Every row belongs to one group in each of 4 separate groupings. Each group adds its own fixed numbers to the row, and there is some noise. The rows also spread widely along 12 directions, which tell nothing about the answers.
In the rows, zero is written as 128.
Some rows, each with its group in each grouping after it:
[139 145 158  82 161 163 150 149 130  81 172 135 152 138 124 118 166  87
 122 171 118 117 153 122 144 174 181 119 101 100  61 161  91 104 150  73
 111 176] | (1) H (2) q16
[150 157 101 133 156 113 171 193 147 107 101  78 172 126  43 131 121  67
 203 183 133 170  84  87 139 209 236 166  74  92  87 139 110  85 145 106
 100 203] | (0) Q (4) q16
[110 137  79 126  89 109 168 157 119 154 151  76 122 117 104  94 107 126
 117 111 156  95 140 141 169 118 113 121 143 150 119 104 111 168 106 109
 103 120] | (2) H (2) q719
[109 164  97 152 121 100 126  90 129 181 131  95 157 147 132 126 103 160
 151  77 136 142 105 166 178  94  85 142 120 152  98 104 136 135 110 127
 125 103] | (0) S (3) q512
[150 135  91 133 122 146 176 188 135 112 151  64 112 105 101  97 127 144
  78 139 165 116 158  48 101 124 169 155 129 159 187 114 125 116 107  48
  77 141] | (2) T (1) q542
[ 98 153 115 179 164 112  98 122 138 151 101 142 158 146 141 126 123 107
 134 127 131 161  97 136 135 116 124 166 127 153 101 102 121 112 113 139
  90 104] | (1) R (1) q542
[131 125 124 108  84 153 172 126 110 115 150  94 155 154 111 104 105 113
 161  79 109 119 118 142 171 127 151 132 108 128  92 159 136 105 146  93
 171 195] | (2) T (4) q719
[151  98 125 114 111 127 151 174 125 111 108  90  90 119  69 147 142  97
 139 106  96  92  92 147 149  95  89 141 112  92 138 144  97 111 175  98
 149 158] | (2) S (0) q995
[155  80 147 162 123 151 134  98 122  75 120 196  71 148  83 141 174 102
 135 121 101 107 149 138  42 110 140 170 142 140 186 113 129  65 141  80
 156 149] | (0) R (3) q995
[160 140 113  42 144 156 175 107 127  87 156 150 101 120  66 150 160 119
 181 122 109  79 179 168 115 162 131 148  87  95  65 122 106 114 147  37
  99 156] | (1) Q (0) q512
[123 141  96 131 148 149 126 150 109 134 123 147 143 144 136 133 118 132
 145 129 127 164 118 156 133 134 139 119 130 134  81 117 128 149 112 134
 123 121] | (0) S (1) q542
[105 141 125 139 123 150 141  91 151 144 163 159  94 124 146 105 141  90
 129 125 132  95 161 157 135  96 119 134 161 172 117  78 112 118 109 126
 106 113] | (0) H (2) q512
[149  88 150 173  96 114 115 116 106  95 130 124 100 173 106 144 144 143
 115  62  98 113 101 185 161  54  70 139 160 114 153 199 131 105 167  81
 223 146] | (0) T (3) q16
[116 139  94 131 123 174 138  89  93 121 137 183 147 170 125 131 114 120
 205  61  90 149 110 199 136 113 118 139 124 148  49 105 136 115 118 110
 149 129] | (2) H (0) q542
[143 120 103 134 120  88 128 161 147 173  87  69 104  90 124 156 104 171
 104 137 141 159  99  83 122 119  95  99 134 123 197 125 150 158 115 199
 121 106] | (0) S (0) q16
[158 119  87 137 115 166 160 130 135 128 128 111  95 135 113 142 109 171
 141  42 105 127  86 150 134  65  70 152 120 149 136 114 140 105 140  64
 140 120] | (0) T (4) q512
[ 90 129 145 157 156 126  92  40  95 115 168 225 135 189 164 108 179 118
  94 119 151 123 172 170  89 128 112 154 139 157 104 103 117 124 113  90
 131  89] | (0) Q (3) q16
[ 90 127 104 122 102 145 159  58 136 174 120 150 128 142 147 105 123 106
 151  81 128 113 117 127  97 114  98 153  90 166 125  43 133 115 116 157
 110 120] | (0) Q (0) q995
[ 90 123 110 120  80  94 181  88 138 174 130  93 136 139  90  94 128  67
 161 114 141  88 137 126 138 165 145 159  85 146 132  78 127 110 137 149
 111 157] | (2) H (4) q16
[139 111 100 139  79  82 160 108 144 146 100  90  89 111  47 150 112 107
 187 102 110  97 131 157 143 100 116 156 139 135 172 119 152 100 140 141
 141 139] | (2) H (4) q542
[ 89 124 145 138 125  50  88 126  97 140 135 119 136 145 133 124 139 108
  85 148 157 104 149 186 187 127  96 100 163 105  98 163 106 182 136 157
 137 104] | (2) H (2) q719
[117 104 155 157 127 108 100  89 104 100 132 154 112 159 128 129 155 117
  95 100 122 112 141 156 120  86  89 148 149 129 149 152 126 114 150 101
 159 123] | (2) Q (0) q542
[139 123 139 180 127 151 134 159 113  94 138 130 153 153 123 109 126  92
 132 133 115 176  94 112 135 134 189 131 140 127 121 167 130  94 146 113
 173 188] | (0) H (4) q16
[137 117 146 166 164 162 112  97 125  87 154 204 110 151 141 129 158 114
 117 122 120 142 145 117  70 114 146 164 142 164 152 110 132  72 127  78
 122 113] | (2) H (4) q16
[103 159 143  66 100 177 197 117 141 160 198  56 176 114 190  51 110 125
  69 136 162 114 174  24 135 163 190  93  75 161 123 110 142 127 106 132
 111 184] | (2) Q (3) q16
[115 111 118  90 117 129 159 145 134 145 114  92 122 124 133 121 128 117
 104 116 133 104 125 121 138 127 103 121  87 123 122 115 126 145 148 141
 113 138] | (2) Q (1) q542
[ 95 130 184 137 115  55  95  84 154 168  94  73 147 137 156 136 120  98
 112 119 131 113  96 131 190  98  92 122 118 119 148 161 135 109 162 213
 146 136] | (2) T (2) q512
[123 132 150  40 123 123 160  86 140 156 135 108 160 114 157 130 123 143
 123 174 146 142 170  74  93 221 182  70  66 113 121 129 164 144 118 202
 101 162] | (1) H (2) q16
[100 142 157  51 118 170 167  65 114 116 209 151 156 151 171  68 167 103
  93 156 158  94 236 113 111 189 188 105 101 145  86 121 126 135 110  98
 126 176] | (0) Q (1) q16
[145 144 109 126 125 130 123 107 116 149 122  94 179 153 161 142  88 217
 138  79 128 187  99 122 147 111 113 108 108 138 116 164 176 139 106 130
 158 128] | (0) T (1) q16
[122 117  95 162 122 109 128 125  95 127  96 133 161 176 105 134 119 134
 153  95 133 163  73 151 117 141 121 149 102 119 104 122 131 130 131 124
 139 142] | (0) T (2) q995
[174 156  80 126 129 174 152 104 121 122 141 136 150 140 117 153  87 218
 202  77 101 192 117 133 113 112 143 121 118 155 108 132 178 109  86  91
 155 125] | (0) H (3) q16
[201 149 127 115 208 187  88 131 141  72 109 184 123 125 132 213 116 214
 193 109  70 203 108 147 104  77 123 129 128 132  98 160 160  78 117  76
 130  89] | (2) H (1) q542
[120 138 122  98 144  83 118  50  89 141 144 138 174 161 137 130 133 194
 110 127 165 156 185 137 102 175 134 111  98 119 108 144 170 162 116 117
 123 116] | (0) Q (4) q542
[142 110 138 133 142 127 134 152 115  82 126 132 142 154 107 123 148 119
 106 131 130 138 108 126 116 144 145 132 105  99 112 157 107 121 154  80
 134 161] | (0) Q (2) q719
[112 124 130 165 106 115 113 117 150 161 119  99  99 122 161 123 112 134
  90  84 136 112 112 124 149  48  70 143 158 172 184 111 139 122 123 147
 129  96] | (2) T (1) q512

New rows. What belongs after each?
[161 176 108 113 128 138 131 177 143 150 138  40 162  94 161 136  68 199
 127 141 142 188 123  84 184 105 159  83 148 137 123 175 163 152  90 146
 133 142] | (0) T (1) q512
[123 143 107 109 120 120 145  97 160 163 120  88 120 113 129 125 114 143
 138 101 133 105 140 121 141  86  96 147 109 159 142  97 139 116 118 127
 102 105] | (2) Q (1) q542
[192 125  79 172 200 192 117 189 133  71 107 208  66 130  90 194 139 163
 172 111  83 181  77 158  77  87 111 161 142 135 114 102 111  93 119  50
 114  74] | (0) H (3) q16
[134 124 117 151 118 115 131 117 126 135 127  96 128 138 117 137 117 159
 128  74 113 126 109 148 162  71  82 143 126 139 138 144 142 113 148  96
 144 117] | (2) H (4) q542
[186 128 191 138 169 107  72 130 105  62 115 132 151 144 115 181 140 174
 121 162 111 185 128 111 117 125 166 120 140  77 145 243 150  84 148  99
 177 163] | (1) T (3) q995
[119 109 119  98 121  48 133 132 126 151 102  80 111 124  80 149 138 112
 123 136 145  88 130 162 165 148  85 130 101  80 120 146 118 160 166 147
 127 125] | (2) Q (4) q16
[100 112  74 125 129  99 165 193 107 162 104  95 127 124 109 109 115  95
 101 142 167 135  97 110 117 189 134 122  92 111 110  87 113 183 139 163
  91 130] | (2) Q (4) q16
[120 150 120 148 133  57  96  98 121 151 116 100 153 137 112 144 119 145
 151 132 145 149 125 161 177 116 105 129 145 113 110 159 133 147 116 145
 146 117] | (0) Q (0) q16
[118 110 121 142 117  64 147 204 143 147  97  46 110 101  87 121 128  78
  90 176 154 106 107  92 151 155 138 119 123  96 165 142 107 150 148 170
 107 159] | (2) R (2) q16
[ 85 143 131 146 140 132 116 106 113 127 155 181 125 137 144  99 146  61
 124 178 143 124 184 161 126 151 174 120 180 154  87 107 111 137  95 156
 119 131] | (0) R (2) q542
[118 110 152 142 115  70 116  98 143 156  92  85 140 133 124 133 136 129
 109 133 135 124 122 115 131 114 108 137 109 122 173 142 146 121 139 161
 140 136] | (0) R (1) q995
[183 113 145 127 149  98 128 203 161  95  75  43 111 100  76 184 124 145
 139 137  92 144  62 108 174  88 114 122 105  72 151 202 124  96 184 119
 138 151] | (2) H (2) q542
[145 123 122 123 158 140 141 167 142 106 105 127 115 120  98 146 137 113
 145 142 109 145  96 109 107 142 143 143  99 109 117 119 109 107 135 108
 102 140] | (0) R (0) q719
[144 132 147 129 159 112  94  87  95 106 116 171 183 158 127 155 115 168
 154 135 122 199 132 129  92 180 176 121 115 109 104 175 172 116 117 137
 144 150] | (1) R (4) q719
[125 132  93 153 119 184 159  67 114 120 150 196 132 177 116 118 133 129
 196  62 102 142 121 167  91 120 134 165 111 176  92  74 141  84 107  77
 142 128] | (0) H (3) q16
[116 124  97  92 116 134 168 167 106 132 150 112 133 140 109 109 141 108
 117 131 141 104 145 162 152 167 127 116 107 108  66 126 105 173 134  96
 113 148] | (1) H (1) q16
[155 130 133  90 158 202 130 146 125 110 140 152 122 116 177 144 112 171
 122 111 102 164 137 114 100 116 136  90 116 136 110 134 159 127 115 127
 132 135] | (2) R (1) q512
[127 114  92 145  51  76 176 123 127 164 147  50  99 107  82 104 119 143
  97 105 159  85 162 102 135 112 101 136 156 149 214 122 143 154 116 108
 126 141] | (1) H (0) q16
[118 115 164 118 128 130 118 128 147 129 118 133 115 132 145 139 144  84
 119 129 106 113 116 157 159 109 111 114 124 113 103 149 118 122 163 156
 138 147] | (1) H (1) q512
[139 140 118 111 147 141 131 126 128 142 158 108 129 118 172 123 113 193
  75 124 149 151 148  98 126 112 109  99 129 142 136 134 147 155 113 114
 123 108] | (0) Q (4) q16
[ 96 114 122 148 149 111 107  97  77 136 169 167 119 156 168  99 169 165
  16 139 183 119 190 123  71 137  96 122 140 149 147 102 126 181  98  93
 105  75] | (0) R (3) q995
[108 129 145 178 125  80 119  84 136 126 100 128 149 171  76 129 155  63
 179 127 116 127 106 161 153 123 150 180 106 122 113 132 119  72 152 124
 140 148] | (0) H (3) q542
[137 120 163 126 115  34  98  66 138 138  88  97 130 133  80 169 136 132
 164 128 131 112 147 158 140 126 116 143 120 102 173 167 162 107 150 161
 151 140] | (2) S (1) q512
[109 116  85 110  91 118 182 143 127 175 111  77 141 138 131 102 113 132
 107 116 162 130 115  88 105 174 136 123  79 136 146  94 143 160 115 159
 105 145] | (0) T (1) q16
[146 120 133 134  89  72 123 160 127 126 109  56 122 119  78 149 117 124
 137 129 119 111 129 169 210  90 115 124 171  97 136 213 130 137 150 127
 173 163] | (1) T (1) q542
[178 159 123  86 158 200 152 171 141  85 143 141 138 107 113 161 110 127
 192 154  88 170 119 114 123 154 197 109 127 115  81 152 124  85 119 112
 129 179] | (1) S (2) q16
[135 150 188 136 173 135  84 182 135 105 131 100 154 116 177 138 122 105
  92 169 116 170  92 102 180 112 158  86 144  99 103 195 113 113 157 167
 146 157] | (2) S (2) q512
[104 112 158 135 102  94 135  97 146 156 110  81 141 140 139 116 138 104
 106 122 130 112 105 118 156 109 106 122 100 123 148 134 124 115 157 166
 142 148] | (0) H (2) q995
[129 110  80 101  96 113 166 133 115 153  97 130 114 131  70 146 109 106
 189  96 111 118 104 183 135 157 111 132 108 110  95 103 129 144 140 153
 128 144] | (1) S (4) q719
[161 132 109 184 138 157 105 168  75  78 161 144 154 162 128 128 111 179
 110  71 113 177  98 162 154  84 116 133 177 131 100 186 127 129 132  33
 176 142] | (1) S (4) q719
[150 131 105 121 120 121 148 118 124 102 114 161 110 122  59 154 117  94
 223 148 116 142 153 153  93 172 198 128 140 127 121 113 150 106 111 146
 123 163] | (2) H (2) q512
[117 104 141 150 109  96 111  87 115 146 142 143  96 129 145 126 137 144
  82 134 143 119 177 140 111 108 107 111 181 146 186 139 156 150 111 153
 162 116] | (0) R (4) q16
[118  94 101 109  78 140 168 148 122 129 128 115  90 131 103 110 122 101
 131  79 118  73 127 172 149  98  85 130 131 133 119 111 114 150 142 114
 146 143] | (2) Q (1) q719
[156 117 142 109 104  87 122 131 141 148 113  76  86  82 114 165 117 160
 116 150 128 128 151 116 138 105 114  82 166 106 195 165 158 151 128 186
 151 136] | (0) S (0) q512
[123 111 205 125 114 101 117  82 134 108 140 113 139 134 132 115 163  91
  85 166 132 102 171  95 117 138 161 126 132 115 173 173 133  87 151 141
 148 187] | (1) R (2) q995
[159  88 145 135 124 128 129 136 137 110  94 115 104 132 102 167 125 133
 150  85  77 131  80 146 137  86  93 137 119 105 154 173 144  87 172 124
 185 156] | (2) R (4) q16
